The rows come from 6 hidden closed curves, with some noise, and rows from the same curve form a group. Each curve winds through 8 dimensions. The rows are also pushed far along 5 directions, which tell nothing about the answers.
In the rows, 128 means zero.
Known rows, each followed by its group:
[177 110 107  85  80 167 191 150 138 157  82  91 133 158 207  89 161 152
 182 126  97] : D
[222 106 112 122 143 187 123 172 150 175 101 169 156 137 179  69 126 111
 141 100 123] : A
[135 120 166 117 105 103 138 144 117 126 120 101 133 142 133 138 142 132
 131 121 134] : E
[152  94 159 120  95  80 125 121 102 102 106  97  88  80 123 132 154 141
 128 132 112] : M
[141 104 161 106 109 129 121 120 133 118 149 114 122 119 138 127 116 130
 130 140 113] : E
[169 103 167  87  66 145 141 197 109 120 108  96 162 156 214 136 185 142
 163 109  89] : H
[173 113 134  78 123 146 139 146 141 116  94 119 140 111 164 105 163 128
 154  96 115] : D
[135 108 140 132 121 155 121 144 139 121 111 138 156 125 146 121 136 139
 137 131 141] : E
[151 149  83 125 166 162 135 111 179 165 123 146 134 122  89  79 101 134
 132 130 120] : M
[128 136  94 106 150 148 147 103 155 131 132 101 141 107 113 112 119 120
 116 104 108] : A
[147 174  93 125 180 162 100 158 143 165 142 178 140 131 123 105 118 110
 131 107 151] : A
[170 138  89 146 134 144 149 105 146 135 129 156 146 178 157 103 121 124
 127 123 119] : J
[146 139  73 146 145 169 152 134 153 168  97 134 153 142 149  91 121 113
 111 100 141] : A
[ 89 142 127 229  72 122 113 114 125  96 171 139 169 217 184 164 117 113
  73 155 139] : M
[ 61 143  99 196 163 122 164  69 127 137 131  76 118  99  48 115 110  88
  70 117 116] : E
[ 90 122 134 150 146 134 145 102 116 135 127  90  99 102 120 119 112 100
 125 143  97] : J
[147 153 107 107 159 101  87 102 151  99 151 178 117 116  94 141 112 144
 138 129 151] : A
[133 145 107 116 162 121 119 133 111 150 140 185 115 133  98 134 114 122
 117 116 166] : J
[141 125 142 128 170 103  87 118 130 135 146 159 104  99 108 132  78  96
 103 116 172] : D
[199  79 171 152  61 140 118 167 132 112 113 152 180 189 212 124 145 137
 126 124 142] : A
[116 156 140 138 176  75  98  97 108 116 166 158  99 124  96 156  92 101
  94 126 164] : J
[ 74 139 132 201 118 153 156 100 137 127 133 129 164 202 148 132 112 127
 114 168 146] : E
[139 131 141  90 122 127 132 138 137 122 133 126 151 148 143 143 130 149
 135 128 108] : H
[108 110 150 142 103 122 134 118 112 112 152  80 132 108 125 141 135 120
  97 130  93] : A
[129  81 135 113  99 110 131 129  97 113 119 137 110  97 105 143 141 137
 123 116 152] : M
[ 90 161 105 135 135 103  99 101 132  99 158 144 112 116  86 159 123 159
 134 159 120] : M
[103 157  97 193 176 143 117 111 131 146 144 132 131 110 107 112 108  79
  75 110 148] : A
[169 116 153 135 117 130  89 159 137 125 129 135 140 126 174 125 122 117
 126 119 134] : M
[ 76 172  79 165 167 115 145  72 143 140 136 134 121 132  76 128 100 124
  88 133 184] : D
[182 104 130  78 123 116 124 124 106 112 140 169 110 124 144 130 136 132
 130 115 128] : J
[108  93 150 138  85  86 143 131 104 109  87  52  98  83 125 146 157 138
 133 130  83] : H
[105 159 112  58 126 181 138 157 161 131 129 123 158 133 127 126 157 178
 193 143 100] : J
[130 155  79 119 193 160 132 129 142 181 119 170 113 115  81  96 103 125
 150 127 138] : J
[ 95  95 158 196  93 102 141 100 107 101 113  52 120  89 126 135 139 128
  95 151 104] : M
[133 117 146 193 111 114 108 128 119 104 124 105 130 123 170 128 135  83
  87 113 120] : A
[165 163  80 142 168 166 123 124 179 181 133 184 154 160 102  82  94 135
 120 130 154] : M
[109 124 132 158 125 107 122 104 116 104 129 125 108 112 101 136 133 132
 123 144 117] : E
[108 144 139 143 139 119 110 103 138 122 167 155 127 158 117 141  91 120
 108 148 159] : J
[162 146 163 135 112 159 100 172 158 125 122 179 176 214 220 122 128 142
 167 153 157] : H
[134 117 155 150 132  85 130 109 116 115 120  80 120 103 129 139 124 119
 101 121 121] : E
[144  93 159 124  81 127 138 133 138 132 115 104 121 133 133 114 127 134
 134 141 113] : M
[108 123 111 134 116 136 140 119 131 125 125 130 144 142 141 140 120 137
 123 131 150] : H
[ 97 171 114 221 170 143 123 108 125 138 143 141 147 167 157 121 107  85
  89 137 150] : J
[104 170 127  79 133 151 103 164 147 141 159 151 134 142 108 139 133 152
 173 141 129] : E
[211  85 168  70 118 106 104 136 118 116 126 134  79  93 172 113 120 110
 155 117 102] : J
[136  96 198 151  96 123 133 138 110 105 117 142 148 183 176 135 138 115
 125 142 153] : H
[143 118 122  91 132 107 127 126 107 133 132 166  92 126 110 136 120 129
 138 126 144] : E
[131  91 172 141 118  98 135 105 107 133 128 117  97 115 112 126 106 115
 102 143 141] : M
[177 111 107 109 150 124 122 127 114 135 122 191 114 127 133 120 120 118
 124 106 164] : H
[119 169 156 142 105 130 115 162 137 126 139 121 168 186 155 147 152 176
 165 166 113] : E
[144 123 144  90 120  88 104 125 117  99 123 111  87  85 136 145 138 147
 158 138 111] : D
[125 138 115 118 129 143 148 150 129 166 125 114 151 155 152 133 116 135
 130 123 136] : D
[ 91 137 169 132  82 103 104 163 118 127 147 128 126 158 111 166 134 168
 151 171 149] : H
[ 66 153 106 199 118 122 152 105 121 123 147 114 160 180 120 151 124 111
  72 132 121] : D
[190 162  86 119 156 160  96 158 167 152 119 186 136 144 156  92 126 129
 162 117 127] : M
[163 137  87 102 199 172 129 122 151 184 134 170 116  99  88  78  88 109
 136 111 139] : H
[163  83 158  66  76 123 146 181 114 146 107  87 136 120 151 138 151 160
 156 115  91] : D
[ 97 153 121 144 130 118 114 128 121 120 142 143 119 131  88 144 137 148
 141 151 126] : E
[ 94 114 133 188 133 136 144  90 139 129 142  96 150 134 106 122  97  99
  65 130 115] : D
[134 129 130 141 141 154 130 140 130 132 105 111 128 110 156 106 141 116
 148 126 114] : J
[138 110 132 182  96 145 136 125 138 117 120 120 169 165 162 123 137 146
 124 148 110] : A
[175  84 172 153 103  96  89 124 124  89 121 113 104  98 180 121 122  73
  91 102 123] : A
[127 177 114 118 109 150 110 177 134 135 151 145 167 173 173 143 156 159
 149 137 131] : A
[132 135 134  49 130 150 135 163 148 147 129 127 148 131  98 133 137 172
 175 131  89] : D
[150 126 113 140 123 108 111 136 120 136 123 152 110 126 129 130 122 130
 126 126 139] : H
[105 130 113 150  93 126 143 141 109 133 124 122 129 154 137 145 144 155
 143 151 116] : H
[130 105 136 133 128 139 152 103 132 127 115 130 123 141 143 114 114 118
 133 140 126] : E
[120 149 131  80 137 100 117 119 135 104 131 153 121 115  92 146 141 150
 132 122 177] : D
[169 109  95 126 140 137 109 110 157 136 127 134 108  87 122  96  98  94
 102  98 128] : J
[145 120 112 115 130 135 144 115 130 125 129 109 137 124 146 124 126 118
 112 109  93] : E
[155 116 129 106 120  97 109 144 104 130 138 162 118 123 114 147 126 136
 111 112 157] : J
[ 53 185 102 169 189 144 136  82 154 122 144 154 159 171 105 143  98 127
 115 156 151] : H
[ 99 128 149 168 131 128 124 106 116 122 146 118 110 135 147 129 108  97
 115 149 122] : J
[170 111 130 149 165 116  96  91 149 132 157 162 123 110 104 106  69  76
  56 102 154] : D
[139 145 119 104 137 140 130 124 150 113 118 110 140 117 152 120 144 131
 140 117 106] : D
[ 90 142 144 163 124 108 100 107 130 115 150 147 103 133 117 141 105 122
 108 161 166] : A
[123 123 122 138 152 113 122 111 148 138 114  95 123  80  96 124 104 130
 107 123 120] : H
[133 158  69 157 138 150 138 119 137 143 119 143 126 142 151 107 134 124
 131 127 130] : A
[ 80 126 119 142 135 152 159 105 146 108  96  77 149 110 122 126 146 131
 138 131  86] : E
[ 90  82 153 178  90 115 164 107  90 107 107  65 110 124 149 138 139  93
 108 130  79] : D
[ 89 173 128 102  99 142 127 159 132 120 162 122 170 177 139 164 157 175
 156 151 114] : A
[148 167 135 141  74 119 104 174 144 137 143 133 157 206 204 148 135 166
 148 156 140] : D
[136 167 159 161 118 123 105 175 130 148 134 148 161 198 174 139 133 142
 129 150 154] : M
[ 90 126 148 206 100 110 101  93 116  76 175 141 155 163 161 165 110  99
  59 137 185] : M
[177 111  99 147 134 186 169 128 140 161  95 139 137 168 201  73 122 105
 153 128  94] : E
[124 127 100 134  97 178 171 158 124 170 115 106 139 161 153 106 146 146
 169 143  80] : H
[208  23 192  85  52 106 138 136 106  94 103  92 117 103 206 124 141 110
 114  94 114] : H
[111 140 122 109 145 126 148 136 110 139 105 123 108 113 112 125 151 138
 157 129 132] : M
[131 105 176 116 109 116 121 142 106 120 123 110  99 118 151 134 133 126
 157 148 114] : J
[150 129 136 112 119 115 138 124 115 119 139 137 134 150 152 134 136 119
 105 110 147] : M

New rows, each followed by its group:
[119 134 118 157 124 107 115  95 139  88 136 116 133 126 128 142 128 125
 116 130 112] : A
[134 107 138 113 108 133 171 150 129 152  76  39 133  87 125 106 164 141
 141 112  70] : M
[124 110 147 125 117 115 150 137 119 139 100  64 132  90 112 125 146 137
 113 116 108] : M
[106 132 136  86 116 138 155 135 137 114  97 102 139 113 111 128 169 165
 164 132 122] : D
[ 96 148 133 111 148 119 142 137 105 141 131 131 117 139 110 145 132 129
 142 131 131] : J
[101 125 149 139 113 117 114 115 122 116 142 117  97 106 116 133 123 139
 132 164 133] : A
[120 146 109 138 183  90 105  80 124 106 144 146 116  83  97 143 103 109
  74 107 185] : D
[136 112 119 119 145 158 142 120 143 140 114 145 145 124 113 110 121 144
 141 136 130] : E
[150 157 121 139 142 130 135 135 141 136 121 124 155 172 178 124 128 123
 131 119 117] : E
[ 54 133 102 152 156  93 154  88 112 139 116  67  85  74  54 142 108 102
  95 117 120] : D
[131 107 144 160 119  56 111  63 118  86 153 118  91 111 101 151  93 105
  77 131 141] : J
[105 110 154 131  87 108 145 129 134 120 105  55 134  97  96 133 155 167
 128 145 102] : M
[ 77 128 145 172  95  93 159  88 115 103 122  61 115 119 101 142 148 155
 110 167  96] : M
[108 136 139  98 127 131 155 162 116 156 112  81 140 121 123 140 149 150
 145 126  92] : M
[103 133 106 162 132 130 131  99 128 121 156 119 147 136 132 141 104 109
  78 120 141] : H
[117  89 185 181  61 123 115 129 113  96 148  95 129 144 175 132 130  89
  93 135 136] : E
[142 143 162 104 125 110  81 137 123 107 167 174 108 149 157 150 113 123
 138 143 151] : J
[128 139 119 137 159 143 123 113 143 143 155 178 158 159 107 127  94 132
 100 136 166] : D
[201 134 118 105 118 166 150 190 129 175  96 128 155 178 231 100 147 139
 174 117  97] : E
[129 123 131 130 125 143 125 151 141 140 106  93 143 102 139 121 137 144
 147 131 113] : H
[102 173 115 110  84 119 120 161 140 114 137 126 155 187 147 165 160 176
 166 145 111] : J
[ 61 196 107  99 134  98 121 150 130 141 139 132 121 151  79 175 136 180
 165 152 150] : D
[114 129 132 149 138 142 124 141 135 141 115 132 136 130 119 118 125 106
 118 117 145] : A
[110 188 118  54 175  54  84 106 132 107 175 171  91 112  36 184 107 178
 153 146 141] : J
[102 150 132 137 109 130 128 129 140 106 137 113 158 174 176 153 134 129
 127 134 121] : H
[ 53 177  95 103 121 106 143 111 136 111 142  93 121 123  62 167 150 179
 149 155  83] : M
[126 154  92 115 189 125 133 116 137 148 112 140 117  95  72 115 122 125
 136 107 146] : J
[161 177 115 168 218  92  53  95 158 124 157 214 117 124 104 125  66  92
  80 122 188] : H
[153 130 147  91 110 140 108 184 121 145 116 134 113 127 176 123 144 139
 186 134 126] : E
[130 108 147 135 113  90 131 107 104 115 146 120 120 125 109 152 120 149
 110 146 124] : J
[ 96 155 123 166 127 118 120 123 138 111 128 123 142 143 112 138 140 120
 109 126 131] : D
[190 125  95  89 139 133  83 147 150 138 145 225 123 132 108 121 103 130
 134 103 179] : M
[154 171 123   4 177  86  60 168 136 116 140 174  86  57  60 157 143 167
 187 107 121] : A
[ 61 160 106 183 170 143 162  82 120 135 134 117 127 140 106 122 115 107
 106 146 142] : M
[ 99 109 118 149  94 127 137 129 123 117 104  82 113  94 121 129 149 129
 132 130 101] : J
[139 150  97 103 127 134 124 138 143 123 113 132 125 122 131 129 151 171
 177 142 104] : A
[ 48 133 129 164  76  91 149  92 116  85 140  58 122 128 101 171 149 146
 105 154  84] : M
[110  92 147 156  80  88 168  87  91  85 125  60 117 126 142 152 150 126
  99 134  84] : J
[169 102 127 120 120 178 151 137 134 155 127 136 131 144 163  83 125 113
 144 128  98] : A
[113 154 108 124 141 136 129 128 137 124 134 111 142 133 148 136 130 108
 120 107 115] : H
[149  90 150  93  86 105  98 152 100  92 128 160 104 108 138 154 151 142
 155 123 155] : M
[ 35 152 125 200 123 140 154 116 115 126 151  71 163 142  97 152 142 128
  93 149  86] : A
[ 80 168 144 142 127 130  98 117 144 110 173 141 134 159 122 149 112 136
 131 166 145] : A
[113 125 109 122 145 137 151 108 152 161 118 111 114 107  66 104 105 129
 123 131 112] : M
[182  88 101 103 172 155 152 119 123 160 116 110 109  56 101  76 117  71
  97  67  82] : A
[112 141 126 106 159  90 117 116 122 118 120 129 104  83  65 143 131 141
 136 119 154] : J
[131 134 103 124 152 129 135 113 146 130 121 106 127  99  97 113 127 102
 104  97  89] : D
[174  82 134 122 101 124 121 141 130 140 116 114 125 100 135 114 119 127
 115 113 123] : J
[140 103 119 137 112 139 151 107 123 122 135  94 134 117 150 111 129  94
  88  97 125] : A
[152 140 136 131 168  99 101 117 126 120 138 154 129 111 112 133 112 115
 105 109 174] : J
[115 143 136 152 116 129 132 149 134 133 103  97 129 134 146 120 148 128
 146 135 114] : M
[147 148  88 142 177 156 173 121 144 174  97  87 148 123 138  89 123 114
 126 106  86] : E
[121 195 100  68 182 107 115 154 134 160 140 169 131 145  83 154 122 161
 155 118 160] : E
[167 104 137  91 142 125 120 146 121 136  98 112  99  65 130 108 135 122
 153 109 107] : M
[117 143 148 153 139  91  99 104 129  97 142 142 108 128 110 142 120 117
 120 140 147] : E
[122 150 117 126 157 142 114 150 138 142 115 126 125 104 117 116 133 110
 136 109 120] : A
[138 115 103 140 135 145 155 112 116 136 130 108 123 110 132 104 131  84
  94  90 115] : A
[115 116 145 144  96 133 114 142 125 117 132  97 125 112 155 132 133 127
 137 137 132] : H
[117 125 160 122 111 131 123 137 117 120 137 118 113 140 163 135 131 121
 151 150 108] : J
[127 153 129 102 158 146 116 136 141 144 136 159 117 136 129 118 113 133
 166 146 133] : M
[120 146  99 110 107 131 140 140 122 131 123 124 122 132 142 132 153 143
 142 123 141] : A
[159  76 151 117 108  99 126 114  99 110 111 111  73  77 137 121 131 116
 133 128 108] : E
[147  96 124  74 115 132 151 146 135 136  95 113 135 107 105 122 143 143
 144  99 114] : A
[ 96 166 143  68 151 111 126 158 117 119 126 119 139 122  91 164 162 158
 160 121 107] : H
[126 162 115 117 161 140 113 123 163 129 133 158 152 159 143 132 105 133
 136 131 142] : H
[123 115 124 156 126 156 148 119 126 140 140  90 144 119 139 111 127 105
  98 122  84] : A
[113 127 124 167 105 165 175 143 109 157 124 133 159 208 173 120 137 126
 129 144 123] : J
[154 120 121  82  98 117 129 149 114 112 109 118  98 103 153 126 166 140
 167 116 120] : A
[145 104 156  74 138 100  96 115 137  80 116 138 109  74 110 142 134 137
 145 117 132] : E
[162 121 133 130 168  86 101  86 123 124 156 149  95  96  99 130  85 117
 100 131 137] : J
[154 113 157 135  96 117 116 163 115 139 137 138 151 170 188 146 116 129
 117 126 165] : D
[148 116 180 119 129  71  52 138 118  92 152 153 100  84 117 161 113 132
 116 135 170] : M
[169  72 101 161 155 139 180  93 108 155  66  75  84  52 132  62 128  60
  94  78  93] : M
[ 84 150  97 202 174 182 176 105 154 175 105  86 171 148 126  93 105 112
 108 137 123] : E
[143 123 114 126 104 133 137 139 144 124 119 125 169 153 145 134 138 146
 117 115 127] : A
[ 99 114 127 189 105 121 140  86 129 102 122 103 124 126 125 127 126 129
 115 153 140] : A
[109 137 104 179 132 131 141  91 133 103 120 115 138 129 131 120 139 109
 102 121 139] : J
[133 154 136 146 162 118  82 109 131 121 176 190 109 150 143 134  84  95
 104 141 168] : J
[126 121 121 127 123 110 111 135 127 138 131 144 114 112  88 138 115 148
 128 137 148] : J
[147 149  91 141 137 164 158 106 151 150 122 150 139 174 167  95 118 135
 140 144 141] : D
[154 110 176 171  90 112 112 134 121 111 141 114 145 154 162 130 130 127
 109 143 134] : E
[ 49 136 134 182 127 111 166 105 106 113 104  53 134 117  99 151 155 141
 117 153  74] : H
[ 45 123 149 139  89  83 146 114  97  93 119  76 111 102  73 172 163 154
 122 143 143] : M
[121 156 119 158 144 147 129 100 136 125 156 163 137 176 155 121 111 122
 124 156 145] : M
[147 179  79 147 178 149  96 110 176 130 135 165 142 132 141 105 103 115
 127 120 156] : A
[ 80 223  68 137 196 125 115 127 135 170 168 197 140 185  86 155  93 145
 125 145 176] : E
[107 122 152 176  91 137 132 126 117 114 161  96 158 156 160 139 135 118
  92 140 106] : A
[154  97 134 157 108 134 126 149 104 146 115 128 119 121 165 113 127  98
 109 111 151] : E
